The rows are grouped in 5 different ways at once. Each group adds its own fixed numbers to the row, and there is some noise. The rows also spread widely along 14 directions, which tell nothing about the answers.
Some rows, each with its group in each grouping after it:
[  6  16  11 -12  12 -33   3 -23   2 -25  10   7 -14 -31  18   7   6  -1
 -12  -3  11 -22  16   4 -19  -5 -35   6 -17  -6   8  12  11   6   0 -13
  14  -1   2  29 -15 -22]
femu Pema (2) (0) k495
[-15  17  12 -28   2 -11 -15  -1  -3 -21  -7  -1 -11  14   6  -4  -4   9
   4 -10  18 -12  -2   1  19  -9  -2 -22 -15  -5  -8   7  -6   4 -28   2
   7  10   2  -5  -8  27]
Kobob Vili (0) (2) k495
[ 21 -10 -11  -1  12  -1   5   8  -6   4   0   7   7  -6  15  -9   0   0
  11 -19  -4  -5   5   8  22 -15  12 -23   9   1  -6  -3  -8   4  12  -6
  28  20   9  12  14  -9]
Kobob Rasi (3) (1) k65
[ -8   0   5 -39  -8   0  12 -10  -7   6 -11 -21   1  -7   1  13   4  13
   6 -30 -13 -18  13  19   1   4  -1 -10   6  -7  17 -20  -5   3  11  12
  22  11 -24   5  12 -21]
von Vibug (0) (2) k214
[  8   4   4 -10  -8  16 -30 -10  -5  -3  -4   5   6   9 -12   7  -1  -6
  -1 -31  -5   3  -9  16 -10  -3  19 -14  18   8  -9   3  -6 -16  -4   3
   0   2  25   1  -4  16]
femu Pema (1) (1) k214
[  9   0   3  17   2 -11  12   4  -4  -3   3  -1   4   6  17   4  -5  16
   6  -3   2 -10   8   5  18  -1 -13   6 -14  -4  -5  -1  -9   5   5 -19
  12  14  -6  17  -4   0]
von voteg (2) (0) k794
[-30 -11  -1 -19   1  -4  -2 -19   5  -4  -8 -17  -6  13  -3   7  10   4
   7 -12   7 -13   4   8   5 -19   9 -13  13   1   9  -5   6  17  -6  20
 -10   2 -15   9  15 -18]
nodu Rasi (3) (1) k186
[  5  -1 -13   7   7  -9   4   0   9   6  -8   7   5  -4   3   0   3  -4
   9 -15   7   2 -17  -1  17 -27  14 -16   6  -4  -6   5 -12  -2  11 -10
   1  28   1   4  17   6]
nodu voteg (1) (2) k186
[  4  -7   5 -10 -15  -9  -3  -9   3   9  -2  -9   8  15  13  18   0  20
 -15 -18   8 -23   8  39  -2 -30   3  21 -12  -1  21   6 -17   3 -17   9
  -7  -2  -6   7   3  -3]
femu Vibug (0) (0) k794
[  1   7   5   8  -1   1 -12 -11  -5  -8 -11   6   0   7  -7  10  -1   0
  18 -17   4   6 -13   5   5  -3   7 -12   2   1 -16   6   5  -7   1 -10
  -8  11   9  -2 -16   9]
von Vili (2) (0) k65
[ 22   0   9 -15  10 -13  23  17 -13  -6  10 -25   2  31  17  -4  -8  -7
  -7  10  19 -11  -7  31  37 -26  14  16  -6   9   6  -6 -18   5 -36   6
  13  18   9 -18  -5  29]
nodu Rasi (2) (1) k638
[ -9  -6   6   5   2   0   0  -8  -3  -8  -4   3  -6  -4 -17  -4  10  -3
   0  -5   3  -5   2  -8 -15  -1   5  -3   9  -5   6 -12   9  11  -3   0
  -3  12   0   3   7  -8]
nodu Pema (2) (0) k638
[  3   2  -3  23   6  -8  23  -3   2   0   0 -14   9 -13 -10  10   7   9
   4   8  -5   2  -2 -11   4   3  -8  13   9   0   4 -10  -3  -6   9 -17
  -1  22  -6   0  -2  -8]
Kobob Vibug (2) (0) k495
[  0 -17   4   9  -4   8  -7  -4  -9  10  -1   4   6   8   5  -2   9  12
  -3 -24   5 -12  18  15  -6  -9  13  -5  -1  -4   6  -5 -16   6  -6   5
  10   9   1   0  11 -10]
Kobob Vibug (1) (2) k186
[ -5  13   6  -3  -2 -20  -4  -4  13 -27   4  -8  -9  28   5   5 -17   3
  -9  12 -14   2 -37  -4  17 -25   5  -9   8  13  -9  -2  -5  11   8  -7
 -17  33   3  21   4  19]
nodu Rasi (0) (0) k65
[  8  12  17 -10  26 -14   7  -8 -11  -7   2  -6 -12   6   6  -1  14 -13
   2 -13  15  -3 -16   3  19 -29  -3 -16  -6  -3  -3   3  -2   8  -9   7
   9  22  12  -8 -10  -6]
Kobob Pema (2) (0) k794
[ 15   5  13   3  -3  -1   2  -5  -3 -22   1   5  -1  -4 -17   8  -8 -19
  -8   8   0   2  -4  12 -22  15   0  25   6   9   3  -8  13  -6  -9 -17
  -4   3  15  -2 -16  18]
nodu Pema (2) (1) k794
[ -5  -2   1  20  -4   8  -1  -6  -3   6 -19   5   2   7 -11   5   4   9
  21  -7  11   7  -7   3  13  -1  16  -6  -3  -5  -6  -5  -3   0  -9 -11
 -10   9   0 -10  -2  13]
femu Rasi (0) (0) k638
[-10 -27  10   9 -11  -3  29 -20 -17   9 -20  -1  -6  13   6  19  -6  -8
  23  -8  18  -3   1  36  -3  -1  13  26  -3   3  13 -18  23  17   3   3
 -19   6 -28  -9  -5 -12]
nodu Rasi (2) (0) k214
[ 31   3   9  17   2   3   1   6  -5   8   9  16  13   7   9   3   6   7
 -15 -17  11  -2   3  14   3 -16   4   8 -11  -6   0  10 -27 -10 -14  -7
   9  15  20  -8  -7  15]
nodu voteg (2) (1) k214
[  5 -19   9   3  -5   1  19  16 -11  -6   9   7  -2   3   7 -17  -4   8
 -17   4   7 -25  37   8 -16   7   3  12 -10 -11  22 -20  -9  17 -14   0
  24  14  -9  -3  23   5]
Kobob Rasi (1) (2) k794
[ 24   9   8  13  -1  10   9  17 -12   4  -1   9  10 -12  -5  -8   2  19
  -4  -7   5 -11  25   0   7  17  -1   6 -19 -15   3  -8 -28 -13 -24 -17
  27  11   7 -27  -3  29]
von Pema (3) (2) k638
[ -1   3   0   2  -7  -7 -18  -8   3 -16 -33  26 -14 -24 -12  -9   5  -1
  24 -10   9  -7 -12   7   0  -6  11  -2  -3  -5  -2  -7  25  15  10 -31
   1  -1  12  26  -1  -4]
nodu Pema (1) (0) k186
[  3   3   2   7  15  -6  13   0  -5  10 -14  -2  -3   4  13   1  15  13
  16 -13  19  -6  -6   2  33 -24   5 -13 -16 -12  -2   1 -12   7  -7  -1
   8  20  -4 -10   1  -1]
Kobob voteg (3) (1) k214
[ 10  11   9  -7   3  -6   0   1   1  -5  -4   9  -2 -14  -6  -4  12   7
  -9 -14   6 -11   2  -1  -5 -15  -2   0  -7 -15  10   1  -9   1  -7  -5
  12  14   6   3   4   0]
nodu Pema (2) (0) k214
[ -4   3  24  -8   7  -2  20 -13 -18  -9  -1 -23 -10  15   2  10   7   4
  14  -3  -5  -4  -2  12  16   6  -4  -3   5  13  -6 -22  12  14   9   1
  11  14  -8  -2 -13 -18]
nodu Vili (3) (2) k214
[-11 -15 -18  26  14  -1  19  13  12  -3   9 -17   9  11  -4 -11  -1  -9
   8  19  15   0  14 -13  15   4   5  -9   1  -8   3  -2 -14   3 -19  -6
   5  16  -8  -5  15  24]
von Pema (0) (1) k186
[  3   0  26   9   3  19 -11  -7 -24  -6   3  -2  -6  21 -13  -6   5   1
   2 -15 -10   4   1  -1  -3  13  10 -22  11   5 -13 -16  -3   3   2   2
  12  17  16 -10  -6   1]
von Pema (1) (0) k65
[  1  -7  12  19  10 -15   9  -6  -6  -7   9  22  -8   1  17  -5   1   0
  -8  -2  23  -8  11  -3  -6  -9 -11  -4 -22 -16   5   5  -8  15 -12  -1
   1  21  -6   1   2   4]
nodu Pema (2) (0) k186
[ -3   7   6  -4  24  -6   4 -15  -3 -16  15  -8  -6  -7   1  -6  16 -15
   4  -6   9  -4  11  -8   0  -1  -9 -24   7  -2  -2   6   8   4  -1   1
  17   8   8   8  -4 -11]
von Rasi (3) (0) k214
[ -4  -1   5  -3  19 -16  29 -15  -4  -2  31 -44   8   5  15  19   5  -5
 -13   5  -4 -10  10   3   5  -8 -17   2  11   9   9  -1 -13  -7 -10  18
   2  18 -14  -9  -2  -9]
Kobob Vibug (3) (0) k638
[ 38   6 -12  -8  18 -15   5 -18   5  -4  11   7   9 -34   2  11   0 -42
  -5 -17  -5   6 -21  17 -17 -19   5  -6  24  15  -3   8   4 -21  20 -11
   8  19  23  10   0  -7]
femu Pema (1) (1) k638
[ -9  -8  -3   0   0  -6   0   1   8 -21   6   9   0  -1  -8 -10  -2  -8
 -11  12  15 -14  18  -4 -21   4   3   3   4  -2   8   1   8   6 -19   0
  -1   7   0   1  10  19]
nodu Vili (3) (1) k495
[ 13  -1   7  19   4   2   8  10  10   0  -2  -5   0   5 -21 -14  26  12
 -22  11   8 -13   0  -2  -3 -29  13  19  -3  -7  22  -7 -15  17 -16  -1
   4  13  17  -5  14  -9]
nodu Pema (3) (1) k214
[-12  23  12 -30 -11 -14  -3 -11 -10 -16 -39  -8 -11  -1   4  22  -8  13
  37 -19   9  -6 -20  26  38   0  -2   3 -15   0  -9  -4  17  -3 -10 -19
  -4  -1  -9   1 -30  23]
nodu Vibug (2) (0) k214
[ 15   1  24  12   0  -2  10  -8  -9   3   6   3  -4   6  -3   3  10   9
 -22  -2   3  -7  -3   7 -14 -15   1  12  -6  -3  11 -11 -14   7  -9   4
  -3  22   6 -13   2  -5]
nodu Pema (1) (0) k638
[ 12   0  -4  10  12  -7   9  -1  -4   5 -19   2  -3  -4  -1  -1  14   1
  21 -12  18  -2 -10  15  24 -25  13  -3  -4  -5   0   3   3   8  -2 -12
   5  14   7  -4  -4  -6]
femu Rasi (2) (0) k65
[  2   5   1 -10  -8 -31  25  12  13 -37  -6  -7 -17  -4  -2  -8 -18  -4
 -12  39  -4 -19 -10   5  -2   1  -3  30  -2   5  18 -24  20  21   4 -27
   3  21  -9  25  12  18]
nodu Rasi (1) (1) k214
[  3   4   0  11  -4 -17  11  -6   4  -4  -7   5  -1   1  13  10 -10  14
   6   1   6  -7  -5   8  16  -9  -5  10 -12   1  -4   0  -7   3   3 -18
  -2  15  -6   9  -3  11]
nodu Pema (1) (2) k495
[  3 -18  -1 -11 -19   2 -10  -3 -12  -2 -14  14   4  -5   5   3  -5   5
   4 -27  13 -18  15  36 -12  -9  18  17  -3  -3  15  -3   5   6 -10  -3
   3  -9  -2  11   6  -4]
Kobob Rasi (2) (0) k186
[ -2   4  16  27  -6  -5  13  -4   5  -9  10 -27   2  16 -12   8   5  24
 -20  22  -8 -12   4  -4  -3   0 -13  28  -5   2  12 -11 -15   8 -10  -9
  -8  11  -2   1  -4  -3]
von Pema (3) (0) k186

New rows. What belongs after each?
[  9   7  10  26  14  -7  22  -3   5   4  16 -10   7   3  -5   7  15   8
 -15  10   6  -2   2 -13   2 -13  -5   5  -4  -2   3   2 -22  -2 -13   0
  -3  26   1 -23   1   5]
nodu Vili (3) (2) k638
[-15  -7  -5 -11 -16  -7 -10  -7   4  -2 -14  -7   2   8   8   9  -2  19
   7 -18  16 -20   8  23  11 -20   5  12 -10  -7   9   7  -6   8 -19   2
  -6  -9 -11  13   3   2]
nodu Pema (2) (0) k186
[ -1 -11  11   8  -9  30  -8 -12 -14  18   1 -11  19   9 -25  12  18  13
  -6 -29  -7  -2  18  10 -19   4  18   2  22   5   7  -8 -14 -12  -8  16
   2   1   7 -23   2 -13]
Kobob Vibug (3) (2) k495
[ 10 -11  -3  15  -1  13  -1  -1  -3  14  -5  -1  15   0  -9   4  10   5
   6 -18   3  -7  11  15   2 -10  15   5   8  -2   5  -1  -9  -2  -5  -2
   6   0   9  -3   7  -5]
femu Pema (3) (0) k794
[ -4 -12 -32  23  17  -9  10 -14  11  12  -7  16  15 -26  12  11   6 -15
  27 -19  35   2  18  -1   5  -5  -4 -13  -8 -19  -5  29  -2 -17  -4 -11
  -4   2 -11  -2  -1   6]
von voteg (2) (1) k495
[  9  -4  -5  14 -12  -4  -7  -3   2  -4  -8  21   9  -7  -1   4 -12   4
   6 -13   0  -2  -6   9  -2  -5   7  10   4   2  -6   2   1  -2  10 -23
  -2   8   8  23   0   8]
nodu Pema (2) (0) k495
[  8   9  20   4   4  -2  12   4  -4  -5   7 -17   3  13 -10   3   7  10
 -14   5  -1  -8  -3  -2   5 -10   0   9   1  -1   6  -7 -14  -1 -15   3
   1  23   4 -19   0   9]
Kobob Vili (3) (0) k794
[ 32 -12  -7  11  -5  -3   0  -2  10   3  12  26  14 -16   8   1  -3  -7
 -24 -14  -1  -6   5  17 -30 -17  10   9   2  -2  16   6 -12  -7   8  -7
   4  14  12  18  17  -5]
Kobob Rasi (0) (1) k214
[  6  -4  14  21  11  -8  14 -10  -8  -5   9  -8  -5  18  12   4  10   6
  -1   7  15   0   4   6  12  -9  -5   6 -10   4  -3  -2  -4  14 -12  -2
   0   8   5   1 -10  -9]
nodu Rasi (2) (1) k638
[  0  -2  17   5  -6  11  -2  -2 -10   2 -20   4 -11  -4 -12  -5  12  24
   6 -12  -6  -9   9  -4  -5   7   4  -7  -3 -11   6 -23  -3  13   6  -3
  12  15  -2  -3   8 -16]
Kobob Pema (1) (1) k65
[  0   6  18  10  -7   3 -11   8  -6 -16 -11   5  -8   5 -18 -15  15  11
  -5   9  22 -15   9   7  -3  -4   9  19 -16 -11  10  -6  -1   8 -33 -17
   3  -2  18 -13  -6  23]
nodu voteg (1) (0) k186
[ -1  -7  -2  19  -6   3   1  -3   4   3 -13   2   4  -8 -18   3  11   7
   5  -3   5  -3  -1   3  -8  -2   8   7   1  -7   7 -11  -2   2   1 -15
  -4  11  -1   1   7  -3]
femu voteg (0) (0) k186
[  2   0  12   2   7 -11  29   2  -8 -10   1 -12  -4  -5  -9   0   3  -8
  -2  15   3  -7   5  -1   0   9  -4   9   3  -3  14 -21   4   5  -8  -7
   7  27 -12 -18   2  11]
nodu Vibug (3) (0) k186
[  5  20  36  -1  -1  -8  -7  -9 -13 -20  14  -5  -4  28  -1  11  -4  10
 -23   2   2  -2  -7   1  -3  -1 -12  10  -8   6  -5   1 -13  -4 -26   0
  -8  17  14 -14 -25  27]
nodu Vibug (2) (0) k495
[ 10   0 -12  -6   8 -18   1   4   3 -17   9   8   1   2  22  -2 -21  -8
   0  -6   0  -3  -1   2  10  -6  -1 -20   4   2 -10   6  -5   0   6  -7
  12  24   1  21   7  16]
femu Rasi (2) (1) k65
[-22  -5 -12  20  -3   1  12  13  11 -14 -12  -1   1 -10 -24 -10  -1   6
  17  17   1  -3  17 -27   2  23   1   1   8 -15   5 -14   9   9  -1 -23
   2  11 -15   9  17  17]
nodu Rasi (2) (0) k794
[ 15 -19  -1 -12 -11  -9  11 -17  -5  18  -7   4   9   8  19  19  -5   5
  -3 -26   3 -12  -7  41   0 -32  12  14   1   5  14  -6  -8   8  12   7
  -1  15 -12  12  12 -23]
nodu voteg (0) (1) k495
[-15  14   1  -6   3 -11  -9  -8   9 -21 -11 -10 -10   1 -12   1   5   2
   7   2   3  -4 -18 -10   9 -14   3  -7   7   0  -5   0   8   9  -6  -7
  -8   9   5  14  -2   4]
nodu Pema (2) (0) k638
[ 29   8  14   5  14  -8   7  -7  -7 -16   7  11  -7 -12  -2  -3   2 -23
  -7   4   2   2 -13   7 -10  -2   1   2   5  10  -4  -9   7  -1   2 -15
  10  19  24   0  -8   5]
nodu Pema (1) (1) k638
[  8   0 -11  20  11   3   7   0   6  -2 -11   2   4 -23 -23  -3  18 -13
  11   3  18   2   5  -4  -9   2   7   7   4  -7   5   0   4  -8 -17 -15
   2   1  13 -14  -3   8]
femu Pema (2) (1) k638
[  3   1   8  23  22  -2  10  -6   3   1  12 -13   0   4 -22  -7  31  -2
 -11   6   6   1  -5 -18 -10 -21   4  -9  17  -3   6  -4  -8   4   3   4
   1  28  12 -12  11 -20]
femu Vili (1) (0) k495
[  2   3  -2  12  12  11  -6   4   1 -12  -6  -4   1   4 -24 -13  17 -15
  10   4   7   5  -2  -7   4   0  17 -10  15   1  -6  -2   4  -3 -11 -11
   8   8  24 -12   0  16]
nodu voteg (1) (1) k65
[  2  -1   6  11   9  -4   3  -6   1  -2   1   6  -2   1  -4  -3   8   1
  -4  -3   7  -4  -3  -6   0 -16   6  -7   0  -3   1  -1  -5   9  -7   1
  -3  18   5  -2   7   1]
nodu Pema (3) (0) k638
[ 13  -8   3  34   8  -7  17 -19   2  15  -9  24   1 -13  11   9   8   3
   9 -11  15   1   0   6  -3 -13  -5   2 -21 -14   5   3  -6   7  12 -15
  -8  17  -8   4   0 -16]
von Pema (0) (0) k794
[ 13   7  18   2  -9  -5  -3 -10  -7  -7  -3  14  -1   4   3  13  -2  10
  -6  -9  10  -5   0  15  -9  -1  -2  11 -13  -1  -2   1  -5  -3 -15  -5
  -8   7   5  -9 -16  12]
nodu Vili (2) (1) k638
[  8  14  29 -26  -8  -5   0 -22 -18   1 -29   1 -13   3   3  22  -2  10
  17 -26  -1  -4 -25  31  15 -10   2   1 -12   1  -2 -14   5   4   3  -3
  -4  15  -3 -10 -21  -2]
nodu Pema (0) (0) k65
[  4 -12  -2  -8  -5   3   2   5  -2  -7  10 -10   9  15   2   3 -13  -7
  -5  -8  -6  -7   9  15  -1   2   6   4  14   9   3  -9  -5   0  -5   4
  10   8   1  11   9  10]
nodu Pema (2) (1) k794
[ 11  -4   8  -5   7   2  21   1 -16  -1  -7  -1  -1 -12  -9  -1  -4 -19
  13  -9  -2  -3   4  10  -2  16   5  -4   9  -4   5 -23   8  -4   9 -10
  17  22  -5 -13   5   5]
von Pema (1) (0) k794
[  8   0  -2   6  16  -2  -1 -20   8  12 -12  14   1 -16 -14   5  28 -13
   3 -29  15   5 -19   1  -8 -42  15 -12  10 -11   6  13  -2   1   9   5
  -8  18  12  -2   7 -25]
nodu Pema (2) (0) k214
[  9 -10  -1   1  15  -5   6 -23  -2   7  26  -8  10   8  28  21  -9 -15
  -2 -23  -3   5   4  10  -1  -8  -9 -25  14  10 -11  14 -17 -15  12  17
   1  19  -2   3   1  -3]
nodu Pema (1) (1) k65
[ -9  20  11  -2  -7   2 -10  -1   6  -9   3 -17   5  -1  -3   9   5  41
  -1  -7 -12 -14  20 -17  14  14 -21  -7  -5 -12  -2   1 -22  -7 -13  -8
  12   2  -3   5  -6  11]
nodu Pema (3) (0) k65
[  2  -2   1 -21   6  -6   9  -7  -7 -15  -1 -10  -2  -9  -7   3  -4 -23
   7  -7  -7  -6  -4  10  -2   0   6  -6  22   8   3 -13  15   2   7  -1
  11  14   0   3   4   0]
nodu Pema (3) (0) k65
[ 17   0   6  12   9   2   9 -14  -9   2  -3   8   6 -12 -20   8  10 -24
   3 -12  -3  13 -14   5 -15  -2  12   1  22  11  -3  -9  11  -7  14 -11
   0  24  12  -9  -7  -8]
nodu Vibug (2) (2) k495
[  1 -12  18  34   5  20 -17 -21 -12  24   5  12   6  20  -6   4  29  18
  -9 -32   7   3   4  -1 -12 -26  14 -20   3  -6  -3   6 -24   7   2  18
  -7  17  13  -9   6 -27]
femu voteg (3) (0) k186
[  0   2  -3  36   7   8 -17 -11  -1   2 -16  39   1  -7  -8   1   0  -7
  23 -18  11  19 -11 -18  -2  10  11 -30   1  -7 -26  10   3 -13   6 -20
 -14  21  12  -9  -7  24]
Kobob Vibug (1) (1) k495
[-17  -8  -2  31  -5   4   1   4  12 -20   4   1  -1  -4 -35 -10  12  -5
 -12  24  12  -8  22 -17 -41  16   2  21   5  -9  17  -5  12   5 -19  -9
 -11   1   2  -1   7  10]
femu Vili (2) (0) k214
[ 33  21  -1 -11  -1 -11  16  21   3  -2 -22  -2   4 -20 -15  -3   4   8
   6  -1  -4  -5 -22   7  27 -20  14  11   1  -8  10 -12 -14  -9   0 -28
  15  32  12 -13   8  23]
nodu Rasi (1) (0) k65
[-10  21 -15 -15  14 -26  -4  -8  19 -27 -11  -1  -4 -32  -5  -3  10  -6
  15   7  25 -19  10  -7   7  -6 -15  -4 -12 -13   2  22  14  -7 -19 -22
   6  -7   3   9 -10  17]
von Vili (3) (0) k495
[-16 -20  -7  24  -5  21  -7  -3  -6  12 -14   3   9   3 -16   0  14  12
  25 -23  10   3  18  -2  -3  10  17 -11   8  -6  -6  -4  -1   2  -5  -1
   1   1  -3  -5   7 -11]
Kobob Vili (2) (2) k186
[  7  -4  12   6   8  -3   6   0 -13  -5 -10  14 -11   7   4 -12   3  -3
  14  -4  17  -3  -7   8  13  -9  15 -10  -8   3  -9 -10   7  16  -5  -9
  10  21   6  -8   0   6]
nodu Vili (1) (2) k638
[  2   5  12  27  15  14   4   1  -3 -10   7   1  -2   9 -32 -14  18 -10
  -8  13   1  11  -6 -26  -9   0  18 -11  16   4  -5 -11  -2   6  -9  -2
  -1  26  21 -21   6   9]
nodu Rasi (3) (2) k638
[ -3   6  13   5  12 -21  -6 -19   4 -29  13  19 -18  -1   2  -4   0 -12
 -25  10   5  -9  -2 -14 -32  -7 -11 -13  -5   3   1   1  10  17  -5   3
  -9  21   3  10   1   3]
femu Vibug (3) (1) k638
[ -4   6   8  -3 -10  -1  -7 -20   1  -8   0   4   1  -2   4  22  -6  11
  -2 -16  -2  -3   3   6 -12   8  -7  -1  -4  -1  -1   4  -3 -10  -2   0
 -13   4  -5   3  -9   5]
Kobob Rasi (3) (1) k214
[ -1  -7   0  -9  -5 -27  31  -5   0  -7  10 -16   1   1  19  15 -18   0
 -10  11   8 -20  11  19  -3  -6 -13  23  -6   1  20  -5  -4   0  -5  -3
  -2  18 -26   1   8  11]
femu Rasi (1) (0) k495
[  2   3  -1  -4   1  -7   8 -12  -1   7 -11  -5   3 -14   8  20   5  16
  12 -22   4 -10  11  11  10  -1 -14   0  -8 -10   4   2  -7  -3   2  -5
   6   3 -13   6  -4 -12]
femu Pema (2) (1) k794
[ -4   4  -6  -7 -16  -5 -13 -17  13  -3 -21   2   4   1   0  20  -7  14
  13 -16  -1   0 -17  19  12 -15   9   3   0   5  -3   3   0   0   5 -13
 -18   2  -3  21  -1   2]
nodu Rasi (0) (1) k186
